Each new row is followed by what is left after taking away its nearest point in the smallest flat space through zero that holds the last named rows.

j_261 (4 x 11):
[[ 23  23  38  17  -4  18 -18  50 -14 -15  34]
 [ 11   6  -3  15  16  -6 -14  -3 -30  -2  28]
 [ 13  19 -18   3  -2  13 -33 -14  12  43 -11]
 [-12   8 -25  33   7   6  -7 -13  12  -7 -20]]
New rows:
[-14  25 -36 -15  28  -7 -27 -15  27  27 -15] | [-14  17  -7 -18  26 -11  -8  12  14  -5   5]
[ 36 -15  35  13  24  14  17  24  24  30  35] | [ 19 -24  11  23  31   6  26   0  30  23  17]
[ 22  26  -1  -8 -28   2  26  30  22   8 -14] | [ 20  20 -18   3 -10 -13  25   9  -2   3  -1]
[ 29 -15 -26 -21  29  17 -24  -1 -25  -7 -10] | [ 22 -17 -17 -21  21  22 -13  12 -11 -20 -21]
[-30   6 -31 -20 -16  34   8  34  -3  14 -10] | [-28   3 -34 -15  -5  25   7  28 -23   8   6]

j_226 (4 x 11):
[[-12 -22 -15  -4  31 -32 -14  20   1  -2   5]
 [-24   7  16  15  18 -22  15  -1  -5 -20   1]
 [-22 -37  13  30  28 -10   2 -36   8  31  -3]
 [ 10   6 -12 -33   3  13  -9   9  44  19  20]]
New rows:
[  9  31   5  11  36  -7  -6  28  21 -14 -14] | [ 19  18   4  21  24   8 -11  12  11   3 -24]
[  0   2   6  -2   6 -12 -25  16  12  13   4] | [  0   9  14   7  -4  -6 -18   8   2   8  -2]
[-28   4 -22  20   6  -9 -10 -11 -43 -32   0] | [-19   9 -24   1   2  11 -13 -18  -7  -9  13]

j_104 (4 x 11):
[[-30  27  39  55 -47  37  16  -5  24  17  -7]
 [-36 -28   1  -8   1  31 -68  18  -2 -40  21]
 [ 12   5 -12 -10 -17  46 -39  -7 -25 -17  41]
 [ -8  12 -39  12  20   8   2 -30 -31  64   3]]
New rows:
[-24  37  -5  -6   7  30  -1  34 -35  -6  29] | [-22  33   1  -8  15   4  19  40 -23  -6  11]
[-34  21   9  10  18 -28  19  27 -36   8  17] | [-24  24  14   5   8 -19  15  29 -37  -6  27]
[-36  12   3  -8  23   8 -34  27  25 -10  -6] | [ -2  32  -2 -11  15   6  -6  14  15   3   0]
[ 14  31 -29 -26 -34   5 -32 -16  13   1  -4] | [ -1  24 -22 -20 -26 -11 -25 -10  25   4 -21]
[-19 -21  24 -16  17 -15  26 -30 -25 -11  34] | [-25 -18  30  -7  10  -8  27 -30 -21  -9  33]

j_829 (4 x 11):
[[ 19 -24  14  18  16  -9 -20  32   0 -19   3]
 [ 26 -17   5 -34  12 -13 -17 -16  -7 -26  -2]
 [ -4 -14  34  41 -21 -32 -18   0 -45  32  13]
 [-10  -9 -19  -3  -7 -20  23 -21  78 -11  13]]
New rows:
[ 35   2   0 -34 -25  20  34   7 -31   4  -1] | [ 32 -11   4 -10 -28   5  36  17  -5   4   9]
[ -5   9 -18   6  -2  29 -18 -21 -23 -16 -15] | [ -6  -4 -14  21  -6  12 -18 -19  -3 -17  -6]
[  6  -2  12 -24  20  22 -14  -1  25 -22 -12] | [ -7   1  22  -2   3  12 -12  -6  11   3  -6]
[-28  -3 -12  29 -35 -11 -37 -35 -35  32  32] | [-12  -5 -30   8  -6  13 -36 -10  -3  -6  22]

j_58 (4 x 11):
[[ 25   6 -17  16 -14  -3   0 -27  36  52 -66]
 [  2  24   2  13 -34  55   9  41  25  42 -12]
 [-13  -6 -31 -22 -24  12  18  30  17  49 -39]
 [-31   0 -46 -37 -10  46   4 -17 -21  26 -14]]
New rows:
[-35 -32  25  10 -22 -24  19   7 -36  -3   1] | [-25 -19  25  24 -27  -4  13 -11 -28   9 -10]
[ 35 -37 -23 -26  -6 -13   7  26  17  25  31] | [ 42 -25 -18 -13  -1   5  -4  -3  11  18  37]
[ 11 -18  21  36  -8  12 -23  22  17  -1 -24] | [ -7 -28   3  13   0  12 -23   9  -4 -10 -17]
[ 12  17  13  35 -38 -38  25 -15  25   9 -24] | [-15  14   0  10 -34 -14  25 -14  -5  -7   4]
[-18  -8 -11  15   4 -10 -15   2  -8   0  19] | [-14  -5 -12  19  -1  -6 -14   2   0  10   9]

j_206 (4 x 11):
[[ 44  18 -13  14   4 -40 -15 -25  16  78 -15]
 [-11 -18 -12  -3 -10  20 -10   6 -38 -24  12]
 [ 52 -22   4  13 -17   1 -15  45  -4 -25  -7]
 [ 36  -9  29   6  22  -2  15  24 -36  -6  14]]
New rows:
[ 23   7   5  22 -16   2 -15 -20 -33  11  -7] | [  4  13  16  16 -13   7  -2 -17  -7  -8 -11]
[ 19  12   2  -4 -36 -21 -33 -13  15 -20  31] | [ 10  17  15  -8 -19 -20 -18 -19   5 -18  40]
[-12   0  -9 -18 -25 -32 -16 -21  19 -10 -32] | [ -1  -4  10 -17  -7 -30  -3 -12 -11 -14 -18]

j_895 (4 x 11):
[[-29 -15  23 -21 -56  22 -26 -34  14  28  12]
 [ 13  -6   6 -72  -9 -15  11  -1 -25   0 -19]
 [ -4 -11   6   0 -17  -5  19   2 -41 -23  24]
 [ 17  15  -5   4 -18  27  10  -9 -27  27  37]]
New rows:
[-10 -11 -18  13 -20  -8  23  -9 -19   0  24] | [ -6  -7 -21   1  -6 -13  13  -7   4   9   0]
[  1  -4  46  20 -18 -38  10 -18  12 -52  -5] | [ 29  21  33   8 -11 -17  10 -22  14 -12   0]
[ -2 -51  31 -13  14  21 -22  -1  14   2 -27] | [ 15 -39  21   2  21  29  -7   5  -9   4  -6]

j_792 (4 x 11):
[[-19 -30  53 -62 -27 -49  14  47  14 -44  35]
 [  4  21  26 -24  11 -41   9  44 -28  15  12]
 [ 17 -33 -29  26 -30  22 -24  50  46 -17 -21]
 [-26  12  23 -28   2   7   3   1 -33  -8 -34]]
New rows:
[-24  11  -9   0   9 -15  -7  18 -11   4  20] | [-28   4 -15   4   4  -1 -10   7  -4  -3  12]
[  6 -20  20  -1   4 -10  21 -14 -24  -8 -25] | [ 18 -24   9  12   2 -12  17  -6 -11  -3 -16]
[-20  -7  -7 -20  10 -67   3  -7 -49  -8  11] | [-12 -22 -34   6  -1 -38 -12  -7 -25 -13  -8]
[ 31   8 -27  -9 -26   0  10 -24   7 -19  -2] | [ 29  16 -19 -17 -23  -8  11  -9  -6 -15  -8]

j_721 (4 x 11):
[[-22  23  -8   4 -55 -18  13  11 -22  13  19]
 [ 16  25  19 -14   9 -37  17  22  35 -19  -6]
 [-48  10  20 -44  -1  34  -1   0   7 -40 -27]
 [ 32 -21  30  -2  -6  20  -6 -28   3  -7  16]]
New rows:
[  7  11  -7   8  29  53   4 -52  -2  -1  24] | [ -1  39 -13   6  18  18  19 -26   7  -1  23]
[  7  -4  -1 -11 -15  11 -33  -5  11   0  13] | [  3   3  -9  -9  -8   0 -30   5  14   2   7]
[  2 -48  -6   3   9 -31 -28 -13 -55  -6  -7] | [ -2 -30   9 -13   2 -44 -18  -2 -39 -23 -11]
[-13   9  -1  33  22 -16   3  20 -15  41  -2] | [-11   6  30  12  12   3   3   6  -7  18  -1]

j_723 (4 x 11):
[[-12  41  -6  31 -30 -13 -15 -12  -5 -46 -24]
 [ -5 -17 -50 -10  -5  28 -35  16 -24  -9  13]
 [-45  17  14  14 -28 -22 -35  16 -21 -33  45]
 [-46 -15 -56  45  14 -11 -38  40 -30 -28   4]]
New rows:
[-19  19  -1 -19   0  11  -8  20 -18 -26 -29] | [-16  10  13 -26  11   8   4  21 -12 -10 -22]
[-15 -20   7  -3  15 -19 -14  39  38 -12 -11] | [ -1 -10   6 -18  -2  -5 -18  26  39 -17 -14]
[ -7  -1  -7   9 -21   7 -13   5  32   1  -9] | [ -8  -7  -2   6 -16   6 -10   8  33   8  -3]
[  3  26 -40   4 -13  10  27 -14  21   4   7] | [ -9  19 -30   5  -8   1  26  -5  19   9  24]
[ 13  34  -3 -16  22  -8  48  27  -1 -12 -18] | [  4  30  -9 -25  13  -2  31  34 -12 -17   4]

j_174 (4 x 11):
[[ 21  37   7  -2  32  32   1 -77  31  44  17]
 [ -2 -27  14  10  -2  18   7 -40 -23  18  10]
 [ 20   3 -72   1  21   6  39 -43  17   6   6]
 [ 38   4  26 -18  38  -4 -14 -34   6  34 -42]]
New rows:
[-33  22  13   9  -6  37  -4  20  28 -26  24] | [ -8  -8   4   1  13  25   5   3  11 -15 -12]
[ 29  30  25 -25  27  12  16 -20 -30  33 -37] | [  1  29   3 -12  -1  13  26   9 -33   6  -7]
[-23 -29 -29 -27 -32  26 -15  37 -11 -28 -13] | [ -8 -10 -15 -32 -12  39 -21   1   4  -3 -14]
[-30 -16  18  33 -24  35 -27  23 -38  -4  -2] | [ -4   7 -15  21   4  28 -18   8 -10   4 -19]

j_634 (4 x 11):
[[-22 -31 -41  33  28  16  -8   9  42  20 -13]
 [ 39  -9 -11   8 -41   0  -3  13  33 -14  24]
 [  5 -28 -25   9 -25 -37  -8   8  -1  -7  41]
 [ 11  15  10  15 -12  19  -8 -63 -42 -24   9]]
New rows:
[-34 -44   6 -15 -22  31 -36  51   9  23  -1] | [-25 -31  18 -13 -31  40 -38  19 -17   9   3]
[-12  16  14  67  57  52  13  11  28 -37  44] | [-12  21  30  40  45  17  19  31   6 -39  60]
[-20   6  -3   3 -18  16  14  -6  17  24  42] | [-24  13   6  -4 -12  18  17  -7  10  26  35]
[ 16   2   4  22  -4  39 -20  11 -20  28 -27] | [ 14  -6   1  15 -13  13 -20  21 -29  27  -9]
[  9 -49  13   7  13  -7  18 -17 -24  -2  -6] | [ 20 -44  19   1   8   0  22  -4  -8  -1 -12]
[ 50 -17 -25  27 -15  -5   7   4  45 -16  54] | [14  6  3  4 27 -3 16 -3  6 -2 21]

j_563 (4 x 11):
[[  9  -7 -10 -17 -15 -50  -9   7   1 -21  21]
 [ -1  -5 -18 -57   5 -19  29   1  28   6 -30]
 [-10   6 -42  18   1  25  14 -23  39   3  23]
 [ 19  22  25   1  -8   1  32 -31   8   9  28]]
New rows:
[ 46  -6  14 -14  -6  21 -15  25 -13  43  19] | [ 40 -11 -10 -17  -6  18 -16  25   2  39  22]
[ 19  18  -3   9   3 -33 -35  29  35 -19   9] | [ 18  26  12   9  12  -5 -18  20  36  -2  -7]
[  5 -23  33   3 -16  30 -14  18  11 -11 -34] | [ 11 -19  19   2 -25  14  -5   5  28 -18  -8]
[-11 -16  -6 -19  -6 -20  -6 -34  39  -5 -37] | [ -7 -11  15   9  -9 -11 -19 -35  19  -6 -23]
[-13  21  35 -58  22  28 -22   9 -27  11 -11] | [-15  21   2 -39  12  20 -27  -2  -7  -2  26]
[-15 -13 -38 -28  30   4  26 -25  49 -25 -39] | [  0  -6   8   7  19  -4   2 -21   5 -33 -13]

j_803 (4 x 11):
[[-46   4 -63  11   6  -6 -47  26 -32  45 -52]
 [-33  25  17  77  41 -15 -30  11 -55 -21 -37]
 [-23  -8  10  12  -7 -78 -28 -12 -42  -1 -68]
 [-17   7 -18   2   3  13  -8  18  42  -4 -70]]
New rows:
[ 11  18  17   2  -1  -1  12 -13 -18  -6  15] | [ 3 17  0 -5 -4  4  6 -6 -7  3 -5]
[ -5  28   5   9 -36  16  14  16  -9 -27  21] | [-11  23  -4   1 -43   3   7  16 -10 -19   3]
[  2  -4 -12  -3  18  29  -5   8   9 -35  15] | [ -1 -12 -13 -12   8   1 -12   1  -4 -28   3]
[  0  -3 -18 -11  20  48  -8  -9 -17  -4   6] | [  4 -10  -2 -17  11  20  -6 -20 -17 -13 -11]
